Every row belongs to one group in each of 4 separate groupings. Each group adds its own fixed numbers to the row, and there is some noise. The rows also spread widely along 10 directions, which tell nothing about the answers.
Some rows, each with its group in each grouping after it:
[ 1.26  3.94  3.86  1.22 -0.41 -0.17  1.16  0.33  0.25 -0.80 -0.25  1.02
 -0.48  0.60 -1.16  0.86 -0.89 -1.11  0.53 -0.18 -0.99  0.76  1.00 -1.28
 -1.06  0.25 -1.61  1.48 -0.45  0.22  1.94 -0.68 -1.69 -1.31  0.09  0.36
 -0.33] | k374 (2) W (1)
[ 3.54  3.49  4.46  4.69  2.13  1.79 -0.74  0.25  0.52 -0.85  0.74 -2.20
  0.39  1.85 -4.29  1.61  0.68 -2.29  3.46 -0.72  0.12  3.30  1.41 -1.14
  0.32 -1.07  2.54  1.82 -0.26  0.81  0.54  3.87 -2.85 -4.00  0.19  1.76
  1.31] | k374 (1) R (4)
[-1.17  4.85  2.88 -0.42 -0.28 -0.86  0.29  1.43 -0.32  0.26  1.24 -0.25
  1.31  2.29 -0.42  0.78 -0.34  2.03 -0.53 -0.49 -2.19  2.47  2.02  1.07
  1.64  1.39  0.13  2.89 -1.20  0.13  0.14 -2.06 -0.66  1.42  2.71  1.73
 -0.60] | k458 (2) W (3)
[-0.91  3.19  2.07 -0.03 -2.36 -1.33  0.96  0.71  0.51  0.35 -0.89  2.25
 -0.16  1.55  0.59  0.67 -1.75 -1.18 -1.33  0.66  0.43 -0.52 -0.74 -2.18
  0.09  3.23  0.05  0.37 -1.59 -0.10 -0.42 -2.69  1.17 -2.92  1.50 -0.74
 -0.52] | k458 (3) F (2)
[ 1.43 -2.39 -1.30 -0.14  1.52 -0.64  1.21 -1.55 -0.65 -1.11  1.47 -1.10
 -0.01 -0.15 -0.31 -1.83  0.81  1.15  1.43  0.55 -0.31 -1.96 -1.96 -0.33
 -0.49 -2.65  0.02  2.05  1.06 -0.99 -1.01 -0.17  1.09  2.62  0.40  0.66
 -0.34] | k615 (0) R (3)
[-0.92 -2.15 -0.08  0.73  0.32  0.73 -0.11 -1.27  1.53 -0.16 -0.28 -0.18
  1.75 -0.22  1.14  0.61  1.54 -1.21  0.50  0.56  1.84 -0.37 -1.53 -1.52
  1.66 -1.11  1.91 -0.97  0.78 -1.07  0.45  0.80  1.44 -0.21  0.59  0.95
 -0.87] | k615 (3) F (0)
[-0.96  2.77  1.73 -0.01 -0.57 -0.22  0.19  0.14 -0.14  0.03  0.34  1.55
  0.40  1.97 -0.24  0.78 -0.97 -0.48 -0.98 -0.12 -0.25 -0.20  1.28 -1.14
 -0.32  1.55 -0.48  0.75 -1.19  0.58  0.92 -1.82  1.00 -1.38  1.12 -0.24
 -1.02] | k458 (1) W (4)
[ 0.12 -3.78 -2.43  0.04 -0.51  0.11 -0.64 -1.98 -2.60  1.89  0.65  0.48
 -0.55 -0.15  1.17  0.03  0.32  0.12  0.15  0.30  0.65 -2.88 -0.48 -1.44
 -0.26 -1.44  0.94  0.08  0.34 -0.90 -1.63  1.65  2.89 -1.21 -1.05  0.07
  0.02] | k615 (0) W (2)
[ 2.31 -3.18 -0.11 -0.79 -0.26 -1.70  0.38 -0.65 -0.07  1.25 -1.02 -2.25
 -0.37 -2.13 -0.40 -1.23  1.12  0.90  1.78  1.82  0.86  0.18 -2.21 -0.82
 -0.09 -2.82  0.67  2.51  1.85 -2.04 -1.96  1.06  1.08  0.62  0.49  1.54
  1.11] | k458 (0) F (0)
[-0.57  2.33  3.79 -2.44  0.12  1.23  1.21  0.93 -1.72  1.83 -1.67 -0.86
 -2.25 -1.37 -2.35  0.72 -3.37 -0.80  1.00  2.87  0.90  0.15  0.19 -0.48
 -4.00 -0.89 -3.97  3.31  1.57  0.73  1.65 -1.29 -1.17 -2.22  0.20  1.74
  1.64] | k615 (0) F (1)
[ 0.85  0.31  1.04 -1.01 -0.51  0.88 -1.74  1.46 -3.13  2.29 -0.46  0.19
 -1.81  1.26 -1.24  0.70 -1.19  0.86  1.32 -0.21 -1.24  0.08  0.96  3.07
 -3.15 -2.03 -4.67  3.33  0.41  1.24  1.33 -0.49  0.79 -0.89  0.78 -0.28
 -0.73] | k615 (2) R (1)
[ 3.71 -0.61  0.20  2.05  2.76 -0.14  0.94  0.18  1.35 -2.07  0.91  1.99
  0.81 -0.83 -0.98  0.95  2.51 -2.78  2.41 -1.06 -0.62 -1.11  0.83 -1.15
 -1.67 -2.48 -5.30 -0.07  0.44  0.82  4.89 -1.75  0.28  2.04 -2.90 -1.71
 -0.18] | k615 (1) R (3)
[ 1.02 -2.08  1.56  1.37 -0.52  0.69 -1.35 -0.57  1.31  0.18 -1.43 -0.33
  0.44  0.58  0.18  0.58  0.73 -1.92  2.39  0.52  2.91 -0.29 -3.04 -0.03
 -0.11 -1.47  1.00  0.49  1.22  0.06 -0.55  1.67  1.60 -3.55  1.75 -0.93
 -1.16] | k615 (3) R (3)
[ 0.95 -0.14  2.14 -0.25  1.27  0.93  0.11 -0.32  1.84 -0.15 -1.14 -1.89
  0.67  0.06 -1.47  0.34  0.74 -1.22  2.08  0.87  2.33  0.83 -1.97  1.01
 -0.98 -2.31 -0.69  1.89  1.63  0.28  0.55 -0.01 -0.22 -0.88  2.08  0.84
 -1.13] | k615 (0) W (0)
[ 3.04 -0.73  0.59  2.19 -2.44 -3.63 -0.13 -1.56  0.41 -0.41  0.12 -0.75
  0.85  1.81  0.99 -0.77  2.91  1.75  0.84 -1.08 -0.54  1.41 -1.54 -1.17
  3.15 -0.76  3.51  2.04 -0.30 -2.23 -4.12  1.94  1.82 -0.80  2.40 -0.31
 -0.98] | k458 (0) W (4)
[ 0.93 -1.77  0.03 -0.50  0.59 -0.44 -0.13 -0.17  0.57  0.78 -0.63 -0.64
 -0.14  0.00 -1.03 -0.51  0.68 -0.37  1.54  1.04  1.02 -0.69 -1.49  0.36
 -0.91 -2.15 -1.08  1.65  1.13 -0.11  0.04 -0.70  1.47 -0.37  0.93 -0.09
 -1.03] | k458 (0) W (4)
[-0.39 -0.34  1.80 -1.53 -0.70 -0.76 -0.33 -0.34 -1.40  0.63  0.65 -0.90
 -0.39 -0.74 -0.66 -0.51 -1.02  2.01  0.70  1.05 -1.75  0.93 -0.08  0.34
  0.29 -0.97 -1.28  3.35  0.40 -0.84  0.68 -0.66  0.67  1.83  1.96  1.22
  0.38] | k458 (3) R (3)
[-0.51  0.54  0.84  0.71 -0.18 -0.03 -0.25  0.59  0.56  0.93  0.44  1.89
  2.04  0.22  0.99  0.89  0.97 -1.16  0.24 -0.65  0.39 -0.16  0.74 -0.95
  1.78  0.53 -0.10 -0.90 -0.31 -0.09  1.28 -0.91  0.88  0.28 -0.24  0.34
 -0.23] | k374 (3) R (3)
[ 1.47  0.93  3.35  0.77 -2.56 -1.32  0.96 -2.39 -2.99  0.16 -0.34 -0.50
 -2.37 -1.58 -1.22 -0.24 -2.37  0.81  0.34  1.35 -1.46  0.14  0.33 -3.71
 -0.96 -0.31  1.09  2.70  0.40 -1.96 -0.81  3.02 -1.18 -2.42 -0.46  1.68
  2.08] | k374 (1) W (1)
[-0.59  0.08  2.35  1.31 -1.96  1.10 -2.37 -1.16  0.13  0.95 -1.21  0.43
 -0.03  1.75  0.97  1.26  0.41 -1.02  0.89 -1.32  2.04  0.98 -0.82  1.99
  0.19 -0.77  0.19  0.48  0.04  0.46  0.28  1.13  1.49 -3.61  2.93 -1.14
 -2.79] | k374 (0) W (1)
[ 0.34 -1.03 -0.91 -1.00  0.26 -0.51 -0.26  1.02 -0.93  2.11  0.47  1.48
  1.28  0.01  0.35  1.12  1.25  0.01  0.32 -0.33 -0.16 -0.62  1.86 -1.12
  0.12 -1.26 -2.60  0.11  0.12 -0.16  1.19 -0.57  1.62  1.15 -1.78  0.36
  0.48] | k615 (1) R (4)
[ 0.36  2.86  1.55  0.00  0.65 -0.21  1.09 -0.16 -1.39 -1.07  1.43 -0.69
 -1.16  2.20 -1.23 -1.55 -1.30  1.47  0.45 -0.35 -1.74 -0.30 -0.48  2.05
 -1.48 -0.78 -1.33  3.41 -0.50  0.12  0.12 -2.32 -0.48  1.62  2.98  0.49
 -1.37] | k374 (0) F (1)
[-0.89 -0.19 -0.12 -2.28 -0.65 -1.61  1.24 -0.54 -2.07  1.42  0.92 -0.39
 -0.03 -1.41 -0.11 -1.11 -1.10  2.62 -0.82  1.30 -1.48 -0.98  0.25 -1.26
  0.18 -0.91 -0.39  2.33  0.64 -1.92 -0.92 -0.96  0.25  3.20 -0.05  2.72
  1.21] | k374 (1) R (1)
[-1.34  0.79  2.12 -0.15  0.51  0.30  1.63 -2.90  0.60 -2.58  1.24 -1.60
 -0.49  0.00 -0.88 -1.46 -1.39  0.61 -0.13  1.37 -0.72 -0.74 -1.43 -1.26
  0.08 -0.40  1.73  2.49  0.26 -1.04  0.39 -0.57 -0.08  1.16  2.68  1.46
 -1.23] | k458 (0) W (3)
[ 3.25  0.21 -0.97 -1.32  1.45 -3.17  3.76  2.50 -0.77  2.42 -0.39 -0.22
  0.92 -1.02 -0.66 -0.16  1.64  0.54  1.58  2.02  0.15 -0.88  0.66 -2.65
 -0.97 -1.53 -1.80  1.50  1.63 -1.19 -2.07 -1.88 -0.23  1.37 -2.94  2.43
  2.92] | k615 (0) W (1)
[ 2.85 -0.11 -1.53  1.74  1.43 -0.79  2.73 -1.37 -0.78 -2.26  1.88  0.25
 -0.58  1.63 -0.71 -1.67  0.55 -0.18  1.09 -0.15 -1.27 -2.75 -0.71 -1.86
 -1.35 -1.29  0.42  1.22 -0.20 -0.99 -0.94 -0.50  0.27  0.91 -0.91  0.01
 -0.23] | k615 (0) R (1)
[ 0.93  0.12  1.42  0.80 -1.85 -1.70 -1.00  1.24  0.31  2.49 -1.23  0.53
  0.99  0.48  0.93  0.97  1.97  0.25  0.66 -0.74  0.86  1.28 -0.22 -0.60
  2.09 -0.34  0.31  0.60 -0.16 -0.61 -1.19  0.61  1.03 -1.17  0.67  0.33
 -0.10] | k374 (2) F (4)
[ 1.27  0.00  1.78  0.37 -3.74 -2.67 -0.92 -1.35 -1.34  1.07 -0.95  0.41
 -0.72  0.35  0.88 -0.56 -0.24  1.72 -0.30 -0.61 -0.37  0.62 -1.66 -0.74
  1.31  0.42  1.12  2.26 -0.24 -1.81 -2.47  1.25  1.11 -1.55  1.83 -0.24
 -0.22] | k374 (1) R (0)
[ 0.80 -0.94  1.53  1.15  0.51  0.32 -0.11 -1.30  2.20 -0.63 -0.83 -1.20
  0.89 -0.72 -0.17  0.63  1.59 -1.66  1.90  0.37  1.67  0.47 -1.07 -0.41
 -0.03 -2.47  0.00  0.78  1.23 -0.48  1.00  0.69  0.59 -1.04  0.95  0.26
 -1.23] | k458 (0) W (1)
[ 1.00 -0.73  3.07  0.47  0.01 -0.14  0.10 -1.12  0.60 -1.14  0.25 -1.09
  0.10 -1.60 -0.77  0.76  1.05 -0.33  1.88  0.54 -1.14  2.09  0.28 -1.75
  0.99 -2.48 -1.82  1.92  1.06 -1.33  3.20  1.45 -0.36  2.04  0.54  0.70
  0.18] | k615 (3) F (4)
[ 0.29 -1.39  0.63  1.88  3.03  2.30  1.43 -3.72  1.16 -4.39  2.63 -1.65
  0.10 -0.44 -1.93 -0.76  0.01 -1.38  0.98  0.69 -1.51 -1.39 -0.75 -2.00
  0.26 -2.21  2.07  0.55  0.62 -0.89  3.39  1.08 -0.46  2.02  0.25  1.64
 -0.95] | k458 (3) W (0)

New rows. What belongs after each?
[ 1.84 -0.59  1.21  1.75 -4.56 -1.67 -1.77 -1.64 -1.81  0.52 -1.59  3.76
 -1.83  0.71  1.61  0.22 -0.44 -1.45 -0.51 -1.71  0.16 -1.77 -0.87 -1.75
 -0.75  1.38 -0.72 -0.01 -1.13 -0.59  0.14  1.15  2.42 -4.74 -0.24 -2.98
 -1.30] | k374 (1) R (0)
[ 0.01 -0.19  0.01 -0.38  0.91  1.25  0.53 -2.00 -1.93 -0.86  0.93 -0.74
 -1.60  1.63 -1.49 -1.32 -1.84  0.14  0.50  0.97 -0.19 -2.37 -1.46  0.37
 -2.65 -1.25  0.13  2.24  0.35  0.01 -0.30  0.03  0.55 -0.88  1.29  0.72
 -1.17] | k615 (0) W (0)
[-2.49 -2.20  0.52 -0.55  0.71  1.50 -0.32 -0.66  2.20  0.56 -0.40  1.14
  2.23 -1.26  1.53  1.79  1.22 -2.15  0.63  0.55  2.44 -1.00 -0.25 -0.93
  0.85 -1.29 -1.49 -1.94  1.05  0.51  3.28 -1.00  1.75  0.31 -0.02  0.08
 -1.49] | k615 (3) W (3)
[ 2.24 -1.88  1.13  2.79 -0.12  1.17 -1.77 -1.14 -0.76  0.26  0.49 -0.33
  0.10  0.73 -1.04  1.28  1.48 -1.31  2.59 -0.77 -0.16  1.17  0.45 -1.05
  0.75 -2.34  0.66  0.77  0.49 -0.34  0.86  3.78  0.88 -2.34 -0.26 -0.02
 -0.11] | k615 (3) R (4)
[ 0.03 -0.48 -0.48  0.22 -0.44 -0.37 -1.59  0.79 -0.15  1.75 -0.19  0.85
  0.65  2.04  0.64  0.44  1.42 -0.39  0.55 -1.03  0.83 -0.12  0.09  1.30
  0.46 -0.54 -0.75  0.67 -0.62  0.29 -0.41 -0.97  2.67 -1.31  1.48 -0.86
 -1.68] | k458 (0) F (4)
[ 2.82 -1.45 -0.36  2.37  0.38 -0.71 -0.33  0.28  1.76  0.22 -0.82  0.15
  1.64  1.20  0.65  0.47  3.15 -1.47  2.41 -0.93  2.60 -0.06 -2.04 -0.22
  0.77 -1.42  1.17 -0.09  0.67 -0.30 -1.87  1.00  1.66 -2.40  0.54 -0.80
 -0.80] | k615 (0) R (3)
[-2.85  1.57  2.45 -1.41 -1.58  0.25  0.98 -1.00 -0.86  0.89 -0.38  1.39
 -0.18 -1.74  0.23  0.55 -2.87 -0.69 -1.43  1.58  0.68 -1.18  0.52 -3.44
  0.06  1.95  0.49  0.34 -0.20 -0.59  1.00 -0.58 -0.13 -1.67 -0.19  1.57
  0.87] | k374 (1) R (3)
[-0.17  1.22  3.80  0.74 -1.52 -0.13  0.96 -1.67  1.64 -1.77 -0.90  1.68
  0.39 -1.99  0.58  1.64  0.14 -2.16  0.12  0.03  0.25  0.55  0.27 -3.89
  0.54  0.51 -1.99  0.05  0.22 -0.68  3.54  0.03 -0.17 -0.92 -0.72 -0.31
 -0.04] | k615 (1) R (3)
[ 0.00  1.42  0.50 -0.53  0.06 -0.27 -0.07  1.93 -1.48  2.17  0.06  0.54
  0.52  2.12 -0.61  0.64 -1.05  0.01  0.61  1.01  0.56 -0.58  0.49  0.09
 -0.48  0.94  0.83  0.99 -0.06  0.48 -1.86 -1.02  1.24 -2.54  1.00  0.70
  0.26] | k458 (3) W (3)
[-2.39 -1.17  3.26 -1.90  0.17  2.35 -0.94 -0.92  0.05  0.65 -0.41 -1.28
 -0.21 -2.71 -1.20  1.18 -1.73 -0.76  1.34  2.16  0.97  0.79 -0.16 -0.47
 -0.84 -1.88 -1.97  1.99  1.91  0.03  3.49  0.74 -0.18  0.02  0.94  1.79
  0.40] | k615 (3) R (3)
[-0.70 -0.93  1.12  0.07 -0.53  1.17 -1.55 -1.57 -0.35  0.10 -0.15 -0.93
 -0.39  1.22 -0.40 -0.10 -0.79 -0.14  0.62  0.39  0.42  0.09 -1.10  0.62
 -0.07 -0.78  1.59  1.15  0.33 -0.05  0.18  0.97  1.38 -1.95  2.59  0.46
 -1.66] | k458 (3) W (0)
[ 0.54 -0.88  1.16 -1.24 -1.62 -1.74 -0.63 -0.41  0.93  1.56 -1.25 -0.21
  0.79 -1.58  0.97 -0.22  1.55  0.71  0.29 -0.07  0.70  1.05 -1.18  0.51
  1.30 -1.73 -1.89  1.81  0.83 -0.99  0.38 -0.81  0.72  1.64  1.17  0.46
 -0.75] | k374 (0) R (0)
[-1.17  1.46  1.20 -0.65  1.36  1.07  0.70 -0.04  1.42  0.20  0.26  1.02
  0.82 -0.82 -0.11  1.61  0.21 -2.07 -0.12  0.12 -0.17 -0.03  1.70 -0.85
 -0.50 -0.30 -3.32  0.00 -0.34  0.76  4.15 -2.83  0.51  1.03 -0.71  0.44
 -0.69] | k458 (0) W (2)
[ 2.62  0.29  0.32  1.79 -0.26 -1.21 -0.24 -0.58 -0.40 -1.20  0.65  1.29
  0.11  1.98 -0.42  0.05  1.31 -0.10  1.17 -1.46 -0.97 -0.34 -0.43 -0.35
 -0.26 -0.85 -1.30  1.42 -0.85 -0.27  0.45  0.03  1.40 -0.18  0.29 -1.74
 -1.16] | k615 (1) R (4)
[ 2.18  0.21 -2.13  0.39  0.11 -1.37  0.59  1.30 -3.30  1.86  1.22  2.46
 -0.17  2.23  0.19 -0.19 -0.22  0.32  0.27 -0.71 -0.87 -2.94  1.06 -1.22
 -1.48  0.82 -0.63  0.66 -0.87  0.14 -2.10 -0.69  1.91 -1.49 -2.09 -0.44
  1.05] | k615 (1) R (3)
[-1.05  0.42  0.35 -0.73  0.18 -0.35  0.81  0.00  0.33  0.19  0.01 -0.12
  0.53  0.72 -0.03 -0.35 -0.92  0.47 -0.23  1.31  0.83 -1.53 -1.33 -0.31
 -0.11  0.42  1.49  1.35  0.37 -0.06 -1.48 -1.49  1.08 -0.36  1.58  1.05
 -0.88] | k458 (2) W (3)
[-1.22 -1.06  0.66 -0.40  0.51  2.48 -0.79 -2.14 -1.93  0.01  0.13 -1.02
 -1.69  0.06 -1.60 -0.16 -2.92 -0.51  0.50  1.37  1.01 -2.04 -1.43 -0.25
 -2.57 -1.05  0.36  2.09  0.46  0.64 -0.06  1.09  0.84 -2.37  1.22  0.74
 -0.29] | k615 (1) R (2)
[ 1.09 -4.34 -1.88  1.24 -1.04 -0.21 -0.98 -3.53 -0.74 -1.04  0.70  0.66
 -0.90  0.83  1.18 -1.77  1.09 -0.07  0.35 -1.17  0.44 -3.14 -2.88  0.43
 -0.50 -2.27  0.92  0.16  0.38 -0.84 -0.47  0.94  2.99  0.07  1.28 -1.88
 -3.05] | k374 (0) W (0)
[ 1.84  0.69  1.75  2.45 -0.49 -0.57  0.46 -1.48  0.23 -1.36  0.45  0.23
  0.03  0.01 -0.48  0.09  0.49 -0.75  1.18 -0.82 -0.64  0.35 -0.15 -1.63
  0.36 -1.14  0.40  0.82 -0.12 -0.83  0.71  1.23 -0.42 -0.48  0.10 -0.09
 -0.31] | k374 (1) R (1)
[ 4.00 -2.27 -0.70  1.57  0.25 -0.86 -0.78  0.14 -0.81  1.53 -0.50 -0.07
  0.14  0.20 -0.52  0.29  2.17 -1.26  2.22 -0.26  0.57 -0.09  0.20 -0.68
 -0.38 -2.22 -0.13  0.55  0.74 -0.35 -0.79  1.78  1.19 -2.54 -1.65  0.12
  0.44] | k458 (0) W (0)
[-3.13 -0.89  2.70 -1.16 -0.96  2.37 -1.38 -3.82 -0.49 -1.04  0.18 -0.89
 -1.06 -1.00 -0.32  0.51 -2.07  0.26 -0.21  0.68  0.16  0.01 -1.02  0.33
 -0.83 -1.38 -1.49  2.31  0.64 -0.02  3.12  0.70  1.02  0.33  2.79  0.22
 -1.91] | k615 (1) W (2)
[ 0.02 -0.69  2.28  0.85 -1.74  0.32 -0.53 -0.80  0.56  0.44 -1.20  1.07
 -0.19 -1.21  0.85  1.75 -0.02 -2.10  0.64  0.38  1.08  0.34 -0.57 -2.39
  0.26 -0.35 -1.56 -0.01  0.28 -0.15  2.21  0.81  1.10 -2.15 -0.21 -0.70
 -0.16] | k615 (3) F (2)
[ 1.12  0.49  0.83 -1.10  2.13  0.74  1.00  0.69 -0.31  0.75 -0.23 -0.46
 -0.33 -0.75 -2.17 -0.37 -1.21 -0.80  1.52  1.64  0.89 -1.60 -0.71 -0.27
 -3.11 -2.06 -2.38  1.73  1.42  0.51  0.93 -1.59 -0.50  0.28 -0.69  1.28
  0.61] | k374 (1) R (1)
[-1.35  0.92  0.15  0.25 -2.93 -2.54  1.04 -0.77 -0.49  1.66  0.00  0.69
  1.08  0.24  2.45 -0.34  0.31  1.00 -1.83  0.31  0.72 -0.11 -1.08 -2.77
  3.37  1.83  3.93  0.49 -1.21 -2.17 -3.94 -0.17  1.27 -0.94  1.56  1.35
  0.31] | k374 (0) F (2)
[ 2.95  0.32  1.57  2.35  0.05  0.65 -1.62  1.03  0.96  0.67 -1.84 -0.64
 -0.31  3.34 -1.83  0.67  0.67 -1.79  2.78 -0.08  2.86  0.10 -3.14  1.48
 -1.47 -1.29  1.50  1.70  0.28  1.22 -2.58  1.53  1.14 -5.73  2.51 -1.36
 -1.58] | k615 (2) R (4)
[-1.88 -0.18  0.60 -0.87  0.62  1.27 -0.43  1.20  1.10  3.08 -1.66 -0.41
  1.96  0.55  0.24  1.55 -0.53 -1.54  0.87  1.95  5.10 -0.94 -1.45 -1.01
 -0.42  0.59  2.84 -0.76  1.52  0.75 -2.85  0.22  1.22 -4.74  0.97  1.68
  0.30] | k615 (1) W (3)
[ 2.43 -1.65  0.45 -0.62  0.67 -0.88  0.02  1.33 -1.60  1.84 -0.13  1.56
 -1.14 -1.91 -0.99  0.36  0.17 -1.12  2.17  0.63 -0.56 -1.44  0.40 -0.72
 -2.25 -2.01 -5.16  1.07  1.40  0.12  2.91 -1.29  0.79  1.23 -2.30 -0.25
  1.29] | k374 (3) F (3)
[ 0.53  0.44  0.54  0.46  1.73  0.89  0.00  0.34 -0.18  1.32  0.57  0.28
  0.81 -0.16 -1.14  1.10  0.07 -1.04  0.82 -0.06  0.56 -0.51  1.23 -0.58
 -0.41 -0.73 -1.08  0.25  0.00  0.47  1.42 -0.33  0.13  0.13 -0.98  1.03
  0.55] | k374 (1) W (2)
[ 0.58 -1.12  0.12  0.75 -0.40  0.76 -1.42 -1.84 -1.04 -0.24  0.78 -0.91
 -0.70  1.78 -0.56 -0.79 -0.20  0.97  0.48 -0.68 -0.11 -1.15 -1.75  1.62
 -0.11 -1.36  2.02  1.80  0.21 -0.21 -1.01  1.39  1.10 -0.32  2.53  0.35
 -2.02] | k374 (2) W (0)
[-0.88 -1.07  0.10 -1.11  2.01  1.51  1.11  0.56 -0.13  1.32  0.35 -0.12
  0.64 -1.11 -1.25  1.04 -0.31 -1.56  0.98  2.09  1.25 -1.25  0.61 -2.32
 -0.82 -1.33 -0.94 -0.20  1.07 -0.13  1.95 -0.42  0.61  0.43 -1.55  1.81
  1.21] | k615 (3) F (4)
[-2.95 -0.70 -1.06 -2.77 -1.03 -0.85 -0.10  0.66  1.12  3.40 -1.42  2.33
  1.79 -0.24  2.80  0.55  0.00 -0.53 -1.94  0.68  3.40 -2.29 -1.19  0.13
  0.43  0.86 -1.64 -1.07  0.05  0.31 -0.12 -3.89  2.91  0.07  0.97 -0.54
 -1.72] | k374 (0) W (2)
[-2.73 -2.59 -0.05  0.20 -2.22  0.45 -1.01 -1.91 -0.26  0.39  0.43  1.60
  0.82 -0.37  2.96  1.11  0.51 -0.40 -0.53 -0.34  0.50 -0.91 -0.09 -1.62
  2.28 -0.11  0.55 -1.17 -0.01 -0.89  1.30  0.68  2.71 -0.06  0.76 -0.31
 -1.41] | k615 (3) F (3)
[ 1.07  1.60 -0.12  0.04  2.03 -0.23  0.31  2.07 -1.53  3.24  1.13 -0.72
  1.69  1.69 -1.01  0.30  0.77  0.86  0.97 -0.25  0.30  0.30  1.87  0.86
  0.81 -0.38  1.16  1.37  0.22  0.24 -2.32 -0.17 -0.04 -0.24  0.05  2.57
  1.29] | k374 (0) W (3)
[-0.66  1.94  3.27 -0.59  0.07 -0.39  0.18 -0.31  0.21  0.11  0.12 -1.89
  1.14  0.00 -0.87  0.90 -0.22  1.07  0.95  0.79  0.23  2.35  0.17  0.04
  0.88 -0.33  0.89  2.90  0.97 -0.56 -0.48  0.61 -0.78  0.43  2.53  2.34
  0.55] | k615 (1) W (3)
